All rows are made from the same 9 directions, up to rounding. Whole rows:
In the rows, 128 means zero.
[[175 126  90 142 157  88  89 154 132 112 146 149 122 119 175 105]
 [ 92 149  62 214  94 112 160 120 137 134 114  84 174 106 167 118]
 [147 106 174  90 155 161 157 153 168 139  86 138 133 144 108 147]
 [178 122 133 132 117  99 147 149 119 123 131 152 139 116 106 101]
 [ 98 153 108 128 121 121 154  84 138  77 110 125 112 102 133 146]
 [168  82 146 117 126 101 177 131  78 136  85 105 143 201 111  89]
 [167 105 186  55 166 130 133 123 110 118 136 165  96 133  76 134]
 [148 136 139  80 127 136 119  88 104  95 131 124 115 112 117 124]
 [163 161 113 117 150 101 159 133 114 136 108 100 165 194 134  58]
 [126  97 112 104 148 143 143  48  73 105 115  66 136  96 143 143]
 [148 102 107 180  96  87 188 116 102 112 128 136 149  58 100 128]]

Rows cut short, each followed by the rest of it:
[ 53 122 102 189 111 109 176  75  59 163 158  77 148 117]
[ 97 131]
[117  92 107  95 148 137 134  62 108  66  66  81 102 148]
[184 155]
[168 159  85 166  79 113 110 152 166  96 125 144 152  75]
[166 108]
[106 139  91 163 133 100 127 101 101 123 165 121 127  90]
[134 128]
[ 90 201 114 119 105 160  87 110 177 102 156 142 117  76]
[138 148]
[129 128 138 105 130 106 126 121  94 122 125 127 108 194]
[121 102]
[151  76 113 162 127  77 118 171 131 104 107 169  91 155]
[162 135]
[133 112 109 119 142 134 113  77  89 115 149  98 131  76]
[141 140]
[111 148 122 135  57 159  88  95 117 111 166 126 127  45]
[119 151]
[ 74 125 129 159 149 137 151 139 143 167 127 117 134 146]
[122 149]
[ 73 122  97 214 131  87 207 122 107 163 136 109 157 116]
[101 128]
[125 142 122 147 106 180  74 163 165 176 143 106 165 112]
[162 131]
[103 159 132 115 178 148 141 130 153 158 129 111 145 150]
[125 124]
[138 140 147  79 213 182 139 110 175 140 134 119 150  53]
[117 164]
[113 142 101 150 184  88 130 177 209  92  96 182  87 162]
[179 146]
[151 117 134 128  80 134  92 131 100 134 150 129 131 114]
[124 117]
[107 126 110 129 106  94 116  87  88  80 141 139  83 125]
[132 136]
[ 98 181 135 128 106 161 121 143 154 164 128 106 157 169]
[124 105]
[107 136 125 156 188 141 140 172 181 182 134 130 153 128]
[136 140]
[163 146 134 125 157  85 179 149 178  78 123 205 108  69]
[ 92 139]
[114 145 116 157  97 114  88 164 145 132 147 155 111 147]
[146 123]
[ 83 184 112 124 104 172  64 110 141 143 163 100 134 121]
[155 130]
[135 147 126 142 162 143 147 175 200 150 107 139 156 122]
[141 131]
[162 100 123 127 176  94 110 154 118 133 143 152 112 141]
[143 119]
[139 117 108 147 150  73  92 139  93 125 180 162  95 127]
[135 116]
[120 155 133 119 175 119 139 152 175 125 126 160 115 139]
[125 133]
[133 161 140  79 131 139 100  82  94 114 173 128 115  98]
[100 120]
[160 163 102 116 160 112 161 125 162  94  90 121 149 134]
[154  99]
[114 103 135 141  76 143 143 129 149  99  82 133 116 121]
[136 161]
[ 83 123 158 153  60 139 149 147 155 121 113 166 103 123]
[ 90 167]
[ 93 124  89 205 128 109 177 140 140 156 111 100 165 126]
[145 128]
[117 129 108 151 129 127  88 145 155 121 149 150 111  93]
[159 152]
[ 95 140 133 126  71 158  95 108 121 122 137 118 117 120]
[129 145]
[165  71 127 110 117 122 147  91  91  85  89 110 120 110]
[140 140]
[151 109 131 132 113 128 117 151 143 120 115 144 124 121]
[140 134]
[157 136 159 117  41 180  71 175 127 179 125 105 165 184]
[132  88]
[116 103 118 136 182 108 139 125 142 110 129 151  99 100]
[138 164]
[112 169 124 124 114 144  67 125 137 132 189 149 116  80]
[125 137]
[136 106 135 140  39 133 180 120 113 104  49  95 149 177]
[127 110]
[138 136 151  98 186 137 131 135 136 153 153 140 131 119]
[101 128]
[151 160  94 140 156  72 125 149 156  86 134 174 106 127]
[152 107]
[184 124 125 117 112 118 129 141 102 136 108 103 160 174]
[140  73]
[157 157 114 131 131 132  56 160 142 149 184 148 136  99]
[149 109]
[136 137 147 116 109 110 122 126  90 136 161 146 118 140]
[ 87 105]
[122 155 120 129 165 148 112 133 127 181 158  94 166 135]
[134 105]
[109 105  95 145 199  95 124  95  77 143 167 104 120 119]
[145 131]
[156 141 112 171  37 109 152 130 105 121 132 125 166  89]
[105  94]
[114 164 149  79  62 136  96  79  75  97 143 119  99 169]
[101 103]
[135 133 136  91  82 143 119  73  92  84 123 113 115 107]
[117 130]
[111 169 107 134 163 127 166 110 172 105 124 133 139  74]
[126 143]
[159  97 110 122 123  73 119 108  91  63 124 158  80 126]
[144 127]
[ 93 150 142 129 101 152  70 154 164 133 157 165  95 123]
[131 156]
[ 39 132 113 172  85 111  67 135 121 125 164 157  61 164]
[149 163]
[152 129 156  59 114 137  99 112 124  76 101 146  84 170]
[133 126]
[164  83 148  87 113 151  89 122 110 110 106 121 110 142]
[150 138]
